The rows are grouped in 3 ways, from coarse to fine. Each group lies inside one group of the grouping before and may be the whole of it. The rows also spread widely along 13 directions, which tell nothing about the answers.
(in the rows, 128 means zero)
Some rows, each with its group in each grouping after it:
[118 131 127 136 136 156 131 121 159  83 129 122 135 124 125 100 161 116
  81 110 112 101 146 153 141 139 125 142 131]	Rin Z_599 Z_44
[160 148 147 169 125 157 176 123 139 115 124 126 144 145 149 155 150 170
 127 119  95 141 113  97 126 170  98 102  95]	Bize Z_165 Z_522
[ 83 157 134 145 192 112 110 140  78 189 170 149 127 161 128  78 163 132
 147 106 118 102 110  89 128 110  94  79  89]	Rin Z_599 Z_866
[136 146 127 119 107 135 117 127 135 133 138 116 114 101 134 120 114 123
 109 120 119 144 123 128 137 135 135 123 121]	Bize Z_108 Z_748
[144 146 115 109 118 124 107 117 137 113 160 118 137 113  84 145 138 176
 122 102 124 145 125 138 133 153 143 102 117]	Rin Z_950 Z_662
[109 110  97 138 131 129 137 149 119 143 106  98 147 152 116 103 154 148
 107 114 123 129 126 107 104 120  99 147 145]	Bize Z_165 Z_226
[155 107 102 141 113 117 162 140 123 119  91 132 121 102 121 119 131 117
 110 158 124 122 171 123 116 169 133 134 106]	Bize Z_636 Z_478
[151 133 103 108  96 103 135 123 116 111 155 100 133 122 115 124 135 117
 100 144 124 148 153 117 113 160 121 148 133]	Rin Z_913 Z_569
[135 123 126 129 147 107 124 113 125 121 144 143 131 147 141 144 132 156
 176 133 133 133 113 133 148 139 111 101 120]	Bize Z_23 Z_128
[122  75  98 107 116 118  82 128  99 101 136 108 100 149 128 125 178 112
 113 104 142 119 112 130 140 133  84 146 154]	Bize Z_636 Z_41
[102 120 149 105 105 108 156 121 107 118 175 104 139 126 100  97 113  64
 142 102 144 136  95 126 139 115 116 143 141]	Rin Z_599 Z_111
[ 94 167 168 159 134 174 186 104 191  93 160 100 175 145 137 153 140 168
 126  77 115 133  68 138 152 130 102 111 149]	Rin Z_913 Z_980
[131 116  90 146 143 134 136  90 161  76 129 110 145 151 154 141 188 186
 109 143 143 121 129 169 168 150  94 124 183]	Rin Z_913 Z_875
[136 133 119 110 131  99 131 122 138 137 114 133 156 125  95 119  67 148
 179 139 136 146 140 139 113 121 166 134 126]	Bize Z_165 Z_223
[ 89 149 149 127 141 124 129 123 157 133 163 139 132 144 150 139 110 131
 159 102 115 134  98 123 139 116 113 118 124]	Bize Z_636 Z_478
[ 89 147  88  96 140  72 125 112 118 123 153 126 154 127 129  96 164 131
 120 153 136 117 171 135 127 128 120 149 147]	Bize Z_165 Z_223
[144 163 111  96 112  97 114  98 168  83 171 145 114  95 166 143 141 131
 104 161 112 136 184 151 150 170 137 133 117]	Bize Z_23 Z_128
[143 119 137 152 136 154 149 127 131 120  86 128 139 112 109 113 116 139
 147 116 137 118 112 141 143 128 146 116 122]	Bize Z_165 Z_223
[161 106 105 153 138 137  94 150  82 157 102 130  90 140 119  82 150 126
 106 120 118 119 127  93 116 150 106  98  89]	Bize Z_165 Z_522
[163 134 122 121 148 130 104 131 125 147 117 155 102 114 155 139  99 136
 162 165 116 134 156 132 137 130 150 131 102]	Rin Z_599 Z_866
[107 105 121 135 134 111 157 118 145 115 136 121 139 135 103  99 122 114
 131 117 142 122 127 152 132 144 118 119 134]	Rin Z_599 Z_866
[133  85  90 104 136  58  86 139  56 167 140 154  82 138 119  78 128  73
 154 150 139 116 154 106 113 146 108 112  86]	Bize Z_165 Z_522
[123 116 107 122 138 153 107 135 143 117  91 123 124  93 122 135 134 153
 125 123 141 116 125 157 158 113 151 133 147]	Bize Z_636 Z_478
[122 110 120  96 101 122 118 129 143 110 136 111 129 121 122 150 125 124
 127 111 118 144 131 137 119 138 123 155 133]	Bize Z_108 Z_748
[136 128 102 137 147 119 152 131 131 119 117 145 142 125 130 135 163 148
 123 153 106 108 179 129 116 163 123 143 102]	Rin Z_950 Z_662
[123 125 134 141 128 138 151 139 128 138 119 127 122 114 144 113 117 105
 136 129 126 126 117 124 139 124 119 133 120]	Bize Z_23 Z_128
[108 112  66 121 126 112 138 142 116 149  98  93 144 106 120 122 167 171
  97 151 142 128 152 137 125 132 115 136 157]	Bize Z_108 Z_748
[178 115 145 142 128 137 140 124 168  80 111 149 153 175 103 167 114 172
 154 101  81 135 152 118  79 187 128 126  73]	Bize Z_108 Z_748
[149  98 124 137 135 128 146 133 125 121 108 143 120 108  93 129 133 127
 135 122 129 112 151 143 126 169 140 101  84]	Rin Z_599 Z_866
[107 137 104  97 106 105 129 120 145 126 151 102 143 123 140 147 133 153
 127 134 130 156 129 132 131 126 114 150 159]	Bize Z_165 Z_223

New rows. What belongs after each?
[ 85 144 133 114 154 123 129 113 144 112 143 134 156 143 142 110 132 121
 152 117 126 115 119 141 142 100 122 153 147]	Bize Z_165 Z_522
[112 121 132 129 139 126 159 122 136 104 111 138 158 110  94 122 147 132
 140 109 131 101 141 146 130 145 140 121 111]	Bize Z_165 Z_223
[106 131 111 130 154 138 131 148 120 142 114 126 152 122  97 113 152 147
 123 113 116 106 144 126 111 122 134 146 118]	Rin Z_950 Z_662
[171 127 160 120  81 145 121 133 119 116 142 128  89  94 116 132  84  80
 134 104 120 153 100 110 138 151 145 117  92]	Bize Z_636 Z_478
[140 164 115 117 116 130 120 111 135 126 142 106 133 118 164 130 122 153
 123 151 124 158 121 128 150 119 126 142 158]	Bize Z_108 Z_748
[131 116  84 132 150 117 128 122 143 129  86 128 144 113 115 122 131 185
 136 151 144 122 147 158 141 136 147 112 140]	Bize Z_165 Z_522
[158 136 148 121 123 146 122 122 135 113 143 139 110 113 141 147 119 120
 139 126 112 136 130 130 143 146 136 128 102]	Rin Z_599 Z_866
[123  98 108 159 118 112 161 138 133 149 120 123 111 130 129 128 126 137
 120 124 128 131 126 115 119 167  94  92 106]	Bize Z_636 Z_41
[134 127 149 170 158 152 175 120 142  84 104 139 164 155 104  86 132 101
 134 108 116  88 135 133 117 144 130 137 108]	Rin Z_913 Z_569
[126 136 135 121 141 142 119 132 147 132 135 125 143 128  99 144 116 169
 146  98 118 137 119 135 124 129 142 113 114]	Rin Z_599 Z_866
[118 155 158 110 112 150 144 140 138 140 150 120 128  83 115 126  96  99
 126 106 118 140 120 127 133 119 156 137 108]	Rin Z_599 Z_866
[157 116 129 123 132 130 112 114 147  96 116 150 116 137 143 137 115 126
 152 132 115 126 139 142 136 146 134 135 111]	Bize Z_165 Z_522
[119 128 122 130 124 132 136 123 133 127 147 107 129 128 134 126 138 133
 122 124 130 137 110 136 150 128 110 120 142]	Rin Z_599 Z_44
[162  84 101 151 118 130 125 137 111 120 112 125  96 134 108 108 151 114
 103 123 123 120 139 124 119 175 103 119 104]	Rin Z_950 Z_662
[146 120 102 132  93 116 166 125 128 112 109 104 130  76  91 103 120 121
  97 142 151 137 144 140 139 161 151 114 132]	Bize Z_636 Z_478
[135 141 128 124 123 106 139 137 112 152 150 143 116 104 108 103 110  97
 126 131 121 121 158 115 115 152 143 110  81]	Rin Z_913 Z_875
[174  86 147 152 127 176  83 130 145  88  96 150  75 139 133 118 114  97
 127  86 111 108 111 136 138 148 127 124  98]	Bize Z_636 Z_41
[120 104 111 152 177 119 140 140 131 131 107 144 151 194 130 118 148 154
 152 134 101 109 158 115  89 140  92 145 111]	Rin Z_599 Z_866
[110 117  96 137 141 132 125 162 137 168 115 114 123 137 128 127 142 160
 101 124 104 131 150 111  96 140 104 131 115]	Rin Z_599 Z_866
[144 133 123 124 155 133 128 113 118 103 119 136 152 122 116 136 156 160
 154 141 134 111 141 151 154 129 144 122 125]	Rin Z_599 Z_44
[124 120 141 116 110 129 119 134 118 134 141 124 107 119 132 114 107  83
 137 108 122 135 109 121 131 125 121 138 116]	Bize Z_108 Z_748
[138 131  96 122 126 144 114 133 114 121  91 115 122  91 129  79 141 110
  87 148 133 115 152 137 142 117 148 159 143]	Bize Z_165 Z_522
[115 144 149 116 120 156 113 130 141 111 142 123 123 127 141 116 133 100
 113  91 106 125 112 118 133 109 124 155 126]	Bize Z_165 Z_226
[134 186 118 110 134 101 117 109  99 153 157 138 120  84 160 115 139 137
 137 170 137 137 143 122 167 124 143 106 121]	Bize Z_165 Z_223
[109 106  88 100 124 100 115 130 131 135 131 109 126 125 132 125 120 122
 132 150 141 133 143 146 125 118 120 164 163]	Rin Z_913 Z_980
[ 98 139 145 127 142 141 129 126 142 126 160 129 128 124 133 143 144 124
 133  95 116 113 108 132 143 131 117 111 111]	Rin Z_913 Z_569
[137 149  98 134 158 101 130 117  87 129 123 135 156 142 129 100 162 159
 142 161 134 114 155 110 129 130 122 127 130]	Bize Z_636 Z_41
[141  79  81 117 114  84 142 156  93 166 109 115 116 117  95 133 117 129
 141 153 140 136 157 117  94 161 120 125 109]	Rin Z_913 Z_980
[152 120 135 139 148 120 158  95 151  78 109 155 151 135 137 153 115 148
 190 151 140 121 132 160 159 144 142 125 130]	Bize Z_636 Z_478
[118 139 167 117 110 151 130 139 137 130 158 118 127 119 106 111  86  76
 134  79 114 134 102 117 121 114 139 145 113]	Rin Z_913 Z_875
[117 153 134 115 128 132 140 124 109 101 149 132 140 107 131 120 192 111
  97 116 107 103 154 116 131 150 116 138 101]	Bize Z_108 Z_748
[140  72 139 165 106 185 182 170 159 124  76  97 132 130  83 144 115 131
 103  76 103 134 114 120  87 161 114 138 102]	Rin Z_599 Z_866
[158 101 130 165 137 176 132 152 134 120  97 129 119 144 106 147 157 157
 116  90  96 115 122 112 108 165 107 118  86]	Rin Z_950 Z_662
[139  69 117 132 114 155 137 131 165  76 112 110 129 148 116 173 163 152
 113  98 115 124 127 155 128 165  98 139 133]	Rin Z_599 Z_44
[ 99 129 141 178 170 181 161 116 174 116 100 142 120 100 166 130 158 140
 119 117 132  81 105 172 187 131 120  93 130]	Rin Z_913 Z_980
[138  89  99 146 120 147 109 129 107 129 104  97 101 128 132 119 171 149
 108 114 152 131  87 133 160 133  90 105 155]	Bize Z_165 Z_223
[112 148 117 148 133  90 179 102 144 109 148 125 167 138 101  97 129 148
 130 131 140 130 134 130 130 160 121  92 127]	Bize Z_636 Z_478
[163 107 101 145 165 140 117 122 131 110  78 141 137 138 125 141 145 180
 155 154 132 107 149 152 137 141 138 126 130]	Rin Z_913 Z_980
[ 94 117 146  89 103 116 141 116 137  86 166 119 141 144 152 148 148  77
 142 108 114 129 121 128 128 125  95 191 145]	Bize Z_165 Z_223
[104  91  94 116 140 111 111 105 130 106 115 126 111 116 153 108 152 110
 135 146 161 106 128 180 176 118 114 138 171]	Bize Z_108 Z_748
[136 127 119 137 158 126 103  95 148 105 137 152 100 132 174 126 138 131
 147 150 137 108 126 164 177 136 118 108 137]	Rin Z_913 Z_980
[147 133 160 128 137 131 154 117 167 102 128 162 147 112  92 142  74 121
 175 109 118 116 145 155 125 151 176 114  82]	Rin Z_913 Z_875
[114 135 138 130 144 142 109 134 132 148 118 155  88  96 175  97 107  73
 133 137 117 104 137 139 153 110 138 137 108]	Bize Z_108 Z_748
[172  96 122 156 150 127 113 132  96 143  90 155 104 125 103 115 108 142
 173 126 142 114 119 126 138 148 142  75  85]	Bize Z_636 Z_41
[ 99 109  91  76  98 119 104 155 141 141 136  94 117 106 134 146 118 110
 104 133 121 144 148 135 108 112 123 194 160]	Rin Z_913 Z_980
[178 143 111  88 107  94 106 108 112 109 142 139 126 103 129 159 124 153
 154 166 129 153 164 130 137 158 154 132 113]	Bize Z_165 Z_223
[142 114 156 122  89 167 106 129 173  93 137 115 100 135 138 133  96  92
 112  75 102 148  97 128 126 130 122 154 126]	Bize Z_165 Z_226
[ 82 128 121 121 158 133 143 119 138 127 137 134 128 111 177 140 164 121
 138 146 134 107 132 156 171 108 109 148 151]	Rin Z_599 Z_866
[107 111 126 136 153 112 136 140 135 156 147 153 112 149 159 159 139 138
 159 131 104 119 136 122 127 149  92 101  86]	Rin Z_599 Z_44
[175 131 130 161 128 109 168  96 122  81 143 137 143 154 131 123 157 147
 140 144 127 133 135 120 139 191  97  91 103]	Bize Z_23 Z_128
[110 122 129 144 107 149 155 121 176  97 145 107 127 130 135 145 166 147
  82  83 107 131 109 132 135 172  88 104 119]	Bize Z_165 Z_522
[153 124 130 150 138 150 129 120 130 110 119 124 126 140 129 104 129 126
 127 128 125 122 119 137 146 132 123 122 128]	Rin Z_599 Z_44
[112 152 144 115 118 122 127 115 161 111 158 125 143 135 124 111 102 116
 131 102 113 139 123 129 121 128 133 139 126]	Bize Z_165 Z_223
[154 155 132 127 159 129 102 118 106 125 122 156 130 136 142 105 124 131
 160 144 116 118 138 117 138 118 144 130 104]	Bize Z_165 Z_522
[144 127 109 127 133 122 165 113 134  93 103 127 164 114 127 151 162 164
 134 154 125 119 162 146 133 157 132 140 127]	Bize Z_108 Z_748
[101 114 112 143 125 129 170 119 149 110 125 118 127  81 127 122 162 131
 102 123 152 109 123 165 170 152 119  94 135]	Bize Z_23 Z_128
[117 131 141 110 110 120 152 127 113 117 153 123 132 131 158 135 137  83
 141 132 111 136 124 106 128 129 101 169 122]	Bize Z_165 Z_522
[127 104 101 120 156  97 122 121  87 142 121 139 119 112 111  94 140 115
 154 154 161 108 143 150 154 129 135 109 125]	Rin Z_599 Z_866
[171 137 150 107  87  83 186  98 101  91 164 137 144 127 148 155 117  87
 178 171 121 155 150 106 126 171 117 156 104]	Bize Z_165 Z_223
[123 121 131 141 144 156 125 159 151 149 113 137 115 137 147 136 121 128
 122 119  88 120 145 116 107 130 119 143  96]	Rin Z_599 Z_44
[155 110 143 141 151 124 135 102 126  72 132 150 143 172 139 140 152 137
 177 123 124 115 118 135 143 150 103 126 116]	Bize Z_23 Z_128
[197  80 111 127 106 141 110 127  93  93  77 120 110 116  99 110 123 109
 133 137 142 127 136 140 131 150 145 145 123]	Bize Z_108 Z_748
[114 167  85 113 141 107 102 148 105 213 117 126 109  65 143  93  98 149
 122 173 138 139 153 126 140 101 163 107 122]	Bize Z_108 Z_748
[120 154  97  89 115 123 107 161 111 172 122 112 125  80 136 152 120 155
 123 153 120 151 151 107 121 106 152 158 132]	Bize Z_636 Z_478
[151 107  91 128 129 165 117 140 138 116  79 115 123  75  97 142 156 170
  97 126 133 115 146 162 146 141 158 134 134]	Rin Z_950 Z_662
[ 98 124 105 112 139 117 134 137 105 128 147 105 155 137 101 130 192 156
 109 109 125 121 138 116 117 137  99 133 131]	Rin Z_599 Z_866
[124 153 112 126 126 135 144 137 131 135 116 107 159 113 116 124 126 165
 119 130 123 137 137 116 119 120 141 145 140]	Bize Z_636 Z_41
[125 167 158 178 132 168 182 147 132 164 135 122 134 115 128 109 120 127
 114 105  98 131 103  93 123 140 119 103  86]	Rin Z_950 Z_662
[126 176 101  99  74  96 148 121 161 108 178  96 140 106 134 131 129 136
  64 144 103 170 171 106 104 170 123 151 133]	Bize Z_636 Z_478
[145 137 108 126 128 136 147 138 139 133  98 126 133  74 109 132 110 138
 119 151 129 120 165 147 131 142 172 129 113]	Rin Z_913 Z_569
[129 135  93 132 126 115 110 114 187 117 124 113 134 162 151  98  91 155
 110 143 114 155 143 141 114 130 121 152 162]	Bize Z_165 Z_522
[131 135 115 125 139 132 142 125 113 134 119 126 133  85 117 140 149 148
 136 141 144 114 130 144 157 136 143 105 124]	Rin Z_913 Z_980
[148 104  95 137 115 139 109 153 109 147 114  98 108 149 126 103 128 122
 103 130 113 146 126 104 103 128 101 167 141]	Rin Z_950 Z_662
[117 126 145 137 141 136 169 132 122 130 126 131 148 115 111 119 125 113
 153 123 130 114 122 137 141 126 134 119 110]	Rin Z_599 Z_44
[143 141  92 144 134 108 169 108  87 134 119 118 136  93 155 129 192 165
 121 183 150 122 144 131 171 157 107  93 133]	Bize Z_108 Z_748
[154 128 126 151 152 132 142 145  84 167 111 147 105 125 163 110 132 108
 147 168 115 120 146 100 131 133 114 129  93]	Rin Z_599 Z_866
[123 100 133  89  79 143  88 134 169 109 150 113  83  98 137 159 101  96
 108  84 114 150 111 151 136 140 127 144 126]	Bize Z_108 Z_748
[175 116 120 136 112 147 122 131 114 117 120 120 100 108 124 139 143 130
 110 131 124 131 128 124 138 165 124 113 108]	Rin Z_913 Z_980
[122 153 145 105 120 110 140 110 125  94 181 120 154 158 131 124 134  99
 140 122 109 134 132 110 113 135 107 170 132]	Rin Z_913 Z_980
[137 136 128 104 132 170  66 134 174 104 131 125 117 129 140 149 119 147
 114  99  99 131 134 146 128 110 148 168 142]	Rin Z_913 Z_875
[183  96 110 139 130 151 126 156 147 137  70 140 126 119  92 166  91 175
 154 131 103 137 159 131  92 158 162 137  85]	Rin Z_950 Z_662
[135 125 111 174 185 161 114 113 133 136  97 153 103 123 176 128 168 171
 144 152 136  95 113 160 192 123 114  94 135]	Rin Z_950 Z_662
[124 109 107 137 145 150 106 131 130 120 116 125 112 126 129 119 163 136
 113 117 127 108 122 145 147 129 115 136 137]	Rin Z_950 Z_662
[171 128 112 134 129 132 109 122 104 124 110 129 116 115 125 126 132 155
 136 142 136 133 129 123 145 140 138 110 121]	Bize Z_636 Z_41
[140 147 102 130 143 166 104 134 143 127 104 125 122  75 114 134 157 177
  96 125 123 114 144 154 155 131 160 119 124]	Rin Z_950 Z_662
[137  89 119 137 121 111 107 120  77 122 145 125  89 141 128  93 154  86
 130 113 151 118  99 114 151 144  87 101 123]	Bize Z_636 Z_41
[165 133 103 140 167 129  98 129  72 131 107 143 118 124 113  72 171 132
 114 153 132 100 163 120 137 138 137 117 105]	Rin Z_599 Z_866
[139 102 111 115 156  93 100  94 120  98 147 162 111 146 140 133 147 124
 177 148 140 108 142 161 160 146 118 123 124]	Rin Z_950 Z_662
[158 101 107 159 143 151 104 139 132 145  81 138  90 145 183 120 118 133
 132 155 111 125 134 125 132 129 106 140 125]	Bize Z_108 Z_748
[113  99 108 127  94 139 132 125 146  97 142  88 110 141 158 129 177 113
  76 107 123 138 108 127 141 141  70 151 163]	Bize Z_165 Z_226
